The rows come from 4 hidden closed curves, with some noise, and rows from the same curve form a group. Each curve winds through 8 dimensions. The rows are also pushed far along 5 directions, which tell nothing about the answers.
Some rows, each with its group after it:
[ -7   2  31   0 -21   7   3  11  13  -6 -14   2   8   4   6   9 -14  -1] : toz
[ -5  13   8  26   4 -16  -6 -12 -10 -10 -25  12 -38  15 -27   0 -31  33] : toz
[ -9  -9  18   8 -16  -8  -3  -9   2  22  29  -5  23   3  18 -18  -3  -6] : sono
[-1  2 -9 -4  7 14 -3 -2 -4  8 22 -3  5  0 -2  2 24 -9] : sono
[ 12  -5 -28  -1  22  -3   3  -3 -12   7 -18   8 -10  -6 -12  -1   8   0] : Faf
[  5  26  75   6 -43  -1  19  54  16 -53  30   3  29  49  31   8  20 -11] : napet
[-8 -2  5 11 -1  3  5  5 12 -7 -3 -5  4  2 15 -2  5 16] : sono
[ -4   5  25  -2 -14  -1   0  -2   2   5  18  41  25  16   6  18  25   1] : sono
[  2 -15 -19 -21 -14   7  11  11 -25  -5 -13   4  -7 -17 -10  24  18  -9] : napet
[  8  13  22   1 -10  13  21  32  -1 -45 -20   3  -5  11   3   6   3  11] : Faf
[ -7   4  -9 -10  -4 -13   2   6 -27 -14 -33   3 -23  -6  -9  21   6   2] : napet
[ 10  -2   2 -10   1 -11  21   6   2  11  31  -3  11 -16  -1  -4  -7 -26] : sono
[ -8 -16 -46  -6  25   7   7 -11 -24  -3 -30 -47 -17 -38   4 -21 -15   4] : toz
[  4   4 -13 -14   8  -1   4  18 -15  -6   0  19  13  -7  11  24  39 -21] : Faf
[  6 -13  19   0 -31 -12  14   8   0  -3  18  10   7   8   0   1   2   1] : sono
[-12  11   9  20  17 -19   0   5 -21   6  -5 -18  24  -3  27 -21 -17  -4] : Faf
[ -2  16  -8  17  28   0   1   7  -7 -34  -4  14  -4   5   4   3  21  15] : toz
[  5 -18  20 -36 -35  24  -3 -18   6  21  -7  25   6 -29 -19   3 -28 -23] : napet
[ 17  -4   1   6  -1   1   0   5   6   1  18  11  -4  -3  -6  -2   8 -20] : napet
[-11   1  -3  13   2   8 -14  -6   6  -7  -3   0  -3  13   3   6   7  15] : napet
[ 20 -14  -4  -7  -3  -3  10  -9  -2  -1 -16  41 -27 -17 -25   6 -11  -1] : Faf
[-24   9  13   8  -8   3 -13   2   2 -27 -11  -4  -3   1  14   6  -7  11] : toz
[ -9   3  12  -4   8   5   4   4   3  -7 -27 -24  12 -26  24 -24 -33 -10] : toz
[ -6 -14 -10   1  14  10 -14 -33   7  27  -5  11  14  -7  -5  -8  -1  11] : napet
[  2  11   2  21  19  -7 -10  -1   8  -7  10   6  -8  14  -8   4  10   3] : toz
[-14  -9 -35   2   9   2 -12   2 -21   6 -21 -13  -3 -10  -8  21   9   7] : Faf
[ -3   8   6 -21 -20  -3   6  23 -15 -14 -24   6 -13  -5   1  28   6 -13] : napet
[-28   8  -3  47  37 -26  -9 -29   8  36  29 -55  18  17  29 -42 -21  22] : toz
[ -4   8  -2  32  20 -29   0  -7 -16   8   4  21 -14   8   1  -3  -2   9] : sono
[ 14   3 -10   4  11   0  -6   2  -1   3  28  57  10  32  -4  30  82  -3] : sono
[  3   4 -15   3   2  -8   3  31   7 -49   6  17 -18   0  16  28  38  -8] : toz
[ -9  -8 -27 -18   6   6  -4 -14   3  -1 -16   2 -10 -19   2  13   9   3] : sono
[ -3  17   1  41  33 -24  -2  10  -9   6  34   3  27  29  28  -8  37  -2] : Faf
[-23   9   4   5  13  -5 -10 -21 -10   1 -28  -7 -15 -15 -11  -4 -20  17] : napet
[  0  -6   6   9 -14  -4  -8 -11  10   3  21  15  -4  19 -13   8   4  12] : Faf
[ 12  10  13  -6   0  -1  10  28  -2 -41   1  -9   2  12  11   1  29 -17] : napet
[ -3 -13 -25   2  14  13  -6 -27 -15  18  -3  -4  -5 -17 -23  -7   1  11] : sono
[ 8  2 15 -8 -5  7  3 -6  3 -4 12 15  8  3 -3 -9  3 -4] : Faf
[  5   8   0  -6   7   4  -9   1  -6  -4 -35  13 -15  -6 -18  11 -16  -3] : Faf
[ -1  15  32  11   0 -15  21  20  19 -15  21 -20  35  18  35 -21  -8  -1] : sono
[ -9   0 -23 -13  20 -12  -2 -18  -4  15  10   0   9  -9  13   1  21  -3] : toz
[-18 -13 -22  16  12  -1 -24 -39 -39  19 -12  13   0  -4 -11  -7  14  21] : sono
[-11  21 -10   7  33  -8  -5 -15  -9   0  -2   0  -1  -8  -4  -2  -7   1] : sono
[ -8 -11  -8  12 -16   9 -17 -18 -36  -8  -9  13   2  12 -17   7   5  19] : napet
[-15   1 -13  10  17  -1  -7 -15   4   4  13 -32  -3 -19  20 -30 -18  -5] : Faf
[  1 -10 -18   9   2  -4   7   7  -7 -11  -4   7 -25 -10  -9  14   4   5] : toz
[-15   5  -2 -11   0  15 -12  -8 -19 -11 -16 -25  21  -4  13  -9  -1  -1] : napet
[  2  -7  -8 -42 -18  -3   1 -19  -8   4 -25  32 -22 -19 -25  26  -1  -5] : toz
[ -7   7  -4  18  -1  -4   7  28 -10 -52 -34 -10 -37  -2   7   8  -8  13] : toz
[ 13 -11  -8 -10  -4   0  13  15  -6 -13 -18  -5   9   4  13  -2   9  -2] : napet
[-13  -6 -21  35  33 -20   8   1   5 -10  33 -19  25  -6  43 -23  15  11] : toz
[  3  26  26   3   5   9   3  24   6 -16  -9  -4  15  24  10   7  13   0] : napet
[  2  10   3 -13  -5  14  15  42  10 -54 -24 -64  -9  -1  26 -15 -18  -4] : Faf
[-23 -10   1  32  -8 -19  -8 -20 -16  13   8 -21  -6   8  -6 -11 -23  20] : toz
[-24  -7  -7  19  -2 -11 -16 -35 -39   2 -19  14  -1   8  -5  -7  -4  34] : sono
[ -3  13  13   7   4  -2  -8  -3   7  -3 -25   3 -20   1  -4  -4 -21   8] : sono
[ -6  -8 -11   4  -3   5 -10 -16  -1   4  23   5  -1   8 -16   7  13   8] : Faf
[-13  10  -5   7   6   4  -1   2  -7 -25   4  -7 -12  -6  17  -4   8   3] : Faf
[ -6  14  23  56   9 -27   4   7 -13 -20 -25  -7 -27  29   0 -28 -45  38] : Faf
[ -9 -17  26  23 -26  -7 -15 -32   0  75  45  13  39   5  -9 -13 -40  -6] : napet

New rows, each followed by its group:
[ -3  -7 -25  23  33  -8 -24 -45   9  44  41  18   1  -3 -15 -12   7  -2] : Faf
[  5   6   5  -1  -7  -2  -3  14  27  -3  12  -1  -7   2   6   9  -3 -12] : Faf
[-15  12  24  -5 -23  -4   6   7   6 -21   9   0  -1   8  -3  14 -16   8] : sono
[ 12 -17 -32 -16   6  -5  -4   0   7  20  10 -17  -4  -9  -9   2   5 -22] : Faf
[ -1  -6 -22 -14   3  30 -23 -21 -11   1  -7  10  -5 -12 -19   8  11  -8] : napet
[  2 -18   5  -9 -21   8  15  -4  14  19  27  -5   9 -12  -7  -1 -12  -2] : sono
[  6 -22 -35 -18  22  12  -6 -28   3  28  23 -18  29 -21  -2 -16  16 -13] : Faf
[-21  28  54   4 -22 -11  15  30  -4 -26 -19 -34  12  21  20   0 -28  10] : napet
[-10  14  26  -5 -12  -5  17  15   3 -16  17   4  14  -3   9   9  -6  -5] : sono
[  1 -16  12  -9 -30  -1   3  14  14  31   5 -13   7 -12  -9   7 -40 -20] : Faf
[  0   6   5  10  13  -5 -11  -1   9 -27   0   8   6   8   5  -5   7   4] : toz
[  2  10 -14   4  16 -10   0   2  -5   3  12   1 -12  -5   1   1   8 -15] : sono
[ -5   1  -8  11  14   2 -10  10   2 -27 -29 -19 -17 -17   9  -7 -16  -3] : toz
[ 12  -4 -13 -34  -1  19  14  33  10   9   4   8  21 -26  13  27  31 -39] : Faf
[ -5 -18 -31 -15  16   4  -1 -23 -12 -24 -43 -29 -24 -27  -6 -23 -10  15] : napet
[ 20 -21   0 -34 -11  18   0  -6  26  30   8  36  12 -36 -15  17   4 -42] : toz
[  3 -16  -1  -6 -11   9  13   1   4   8   3 -13   2 -16   0  -9 -13   1] : sono
[ -1  -2  -8 -36  -9  30 -12 -12  -6   5  -6  19   3 -17 -16  18  26 -13] : sono
[ -3  -3   7   5   2  -3   1   2 -10  27  -8   1  14 -19   1  -5 -27 -10] : Faf
[  3 -10  15 -18 -24   3   8 -14  -7  20   2  28   4 -11 -23   6 -21  -5] : sono
[-13  -9 -34 -35   0  18 -10 -12 -38 -31 -67 -50 -21 -29   9 -20 -15   5] : sono
[ -7 -24 -47   8  35   6 -19 -36  -9  31 -20 -42   1 -27  10 -42 -28   4] : napet
[ -5  -1   1  19   3   4  -1   8   9   0  19 -24  28  26  25  -9  14   9] : napet
[-17  21  31  -7 -24  -1   7  16 -15 -26 -44 -17 -28  -2   3   4 -40   8] : toz
[  7  13 -22 -11  17  -6   0   4  10 -16  19  21 -17   3  -3  26  43  -7] : toz
[ 30 -18   8 -24 -24  13  25  28  15   8  -7 -10   2 -14   4  -8 -22 -30] : napet
[ -9  19  26  17  -6  -3   1  25 -12 -13 -25  -7  -4  12  -2   4 -28   5] : Faf
[  8 -23  10  -8  -5  -4  -3 -32   6  60  27  30  32 -15  -5 -15  -3 -21] : sono
[-13   1 -11 -21  -9  11  -7  -1 -24  11 -34 -28  -2 -23   4  -1 -28 -12] : napet
[ 30  -3  12 -27  -7   4  15  21  20   6  16  -4   7 -12   3  -6   2 -48] : napet
[  5 -17  -2 -13  -4   4   5 -26 -12  14   5  20   9 -21 -14 -11 -10  -3] : Faf
[ -4  -7  17 -15 -32   2   9   2  -2 -11  20  21   6  -9  -9  14  -3  -4] : toz
[ 18 -16   4 -17  -4  -5   0  -2  16  53  32   8  32  -8  -7  -1  -1 -38] : Faf
[-3 14 13  6  5  6 -8  0  4 -2 12 -1 10 20 11 -7 19 -1] : sono
[ 11  -9  -3 -41 -19  18  10  16  -8   2 -50   3 -12 -38 -15  13 -32 -21] : Faf
[  3  -2 -40 -24  15  15   6  29  16 -22  -8  -8   1 -16  26  28  46 -15] : Faf
[-19  11  21  56   5 -25 -24 -17 -19   0  15   2  14  32  16 -23 -14  18] : napet
[-10  15   1  22  28  -5 -13  -7  -9  -3  -5 -26  10  20  27 -31   7  10] : sono
[  7 -10  13  -3 -14 -11  -4   0  12  36   6 -11  21  -2  -8  -7 -38 -16] : Faf
[ 12  -9  -3 -35   9   4  15  11  31  -9  19 -27  22 -19  32 -15  27 -35] : napet
[  3   7  29  -5 -20 -10  20  18  20  -9  36  19  24  16   6  19  15  -4] : sono
[  6  -6 -21 -16 -10   7  -7   9  -5   9  10  56 -14 -14 -27  59  42 -19] : Faf
[  6 -17 -10 -20   5   0   1 -19  17   6   5  -5  -8 -28  -8 -10   4 -13] : napet
[-12   3  -2   0  -7   0  -9  -9 -12  10  -2  -1  -9   7 -22  18   2  10] : napet
[ -6   0  -8 -14  14  19  -1   1   7 -15 -36 -30   7 -12  24 -19 -10   3] : napet
[ 8  7  6  7  0  2 -1 18  5 16 -1  7 11 12 11  6  1 -9] : napet
[ -9  -2   9  31  -6  -3  -8  -2 -18 -10  28  -3  22  24  10  -8  17   9] : napet
[ 12 -12  -8  -1 -13 -12   9  11   6   5  17  17 -19  -9  -3  11   3 -17] : Faf
[ -9 -13 -21   9  14 -10 -13 -37 -14   3 -15  -5  -4  -7  -4 -22 -15  22] : Faf
[  2  -3  -7   9  17   1  -4  -1  12  24 -14   1   9  -3  -2  -4 -14   8] : Faf
[  5  -7 -12 -22 -19  11  -5   2   3 -24 -11  11 -21   6 -21  23  15   7] : Faf
[-14 -12 -17  15   3 -12 -17 -37 -22  -4   4  11  -4   9 -13  -1   7  27] : Faf
[-25   1  -2  43  17  -2 -16 -12 -20  11  32 -44  41  17  34 -39  -2  11] : napet
[-22  29  -7 -16  24   2  -4  14  -6 -49 -46 -59  -9  -6  28 -10   7   4] : napet
[ 24 -33 -22 -30 -17   6  16   3  18   9  -4  14 -15 -30 -13  11  -5 -18] : Faf
[ 24 -14   2  -9  -2   2  23   3  18  25  14  -3  -1 -10 -13 -15 -22 -16] : sono
[ -3 -12 -64   9  34   9  -8  -2 -37 -28 -46  -8 -16  -5  11   3  34  24] : napet
[-15   3  15  -3  -8  -4   9  -3   5  -4 -15 -22   7   4  19 -13 -22  19] : toz
[ -6  -5 -29  17  33 -12   1   1 -18 -13 -18 -43  18   3  35 -31   7  12] : napet
[ 16 -25 -18 -18  -2  20   5   7  19  -6 -29   5 -14 -33 -12   7 -11 -12] : toz
[  4 -21  -4  33  -3 -27  -1 -10  11  48  47  17   2   9 -11   0  -5  -2] : Faf
[  3 -11 -39  15  44  -9 -27 -51 -26  29 -17  34   2   8 -26  -3  33  27] : sono
[  3 -10  -4  -9  -9  -7   6   1   5  -7  -3 -16 -20 -13  -5  -3  -8  -9] : napet
[ 15   5  24  -9  -8   3   5  12  22   1 -25  12  -6   1  -9   0 -32  -6] : Faf
[  0 -25 -18   3   9  -2  -5 -41  -2  37   6  30   4 -17 -14  -8  -7  10] : Faf
[-19   0 -23  -4  26  19 -26 -36 -27 -11 -29 -13   3 -15  -9 -15   7  17] : napet
[ -6  -6 -11 -24  -4  -6   2 -24 -26 -29 -54  14 -34 -12 -42  20   7  27] : napet
[-16   7   5  25   2   9 -23 -10 -18 -13  -6   1   2  13   3  -6  -3  15] : napet
[-14  -5 -18  23  14   4 -20 -23  -6   2  -6   5  -5  11  -4   3  10  27] : napet
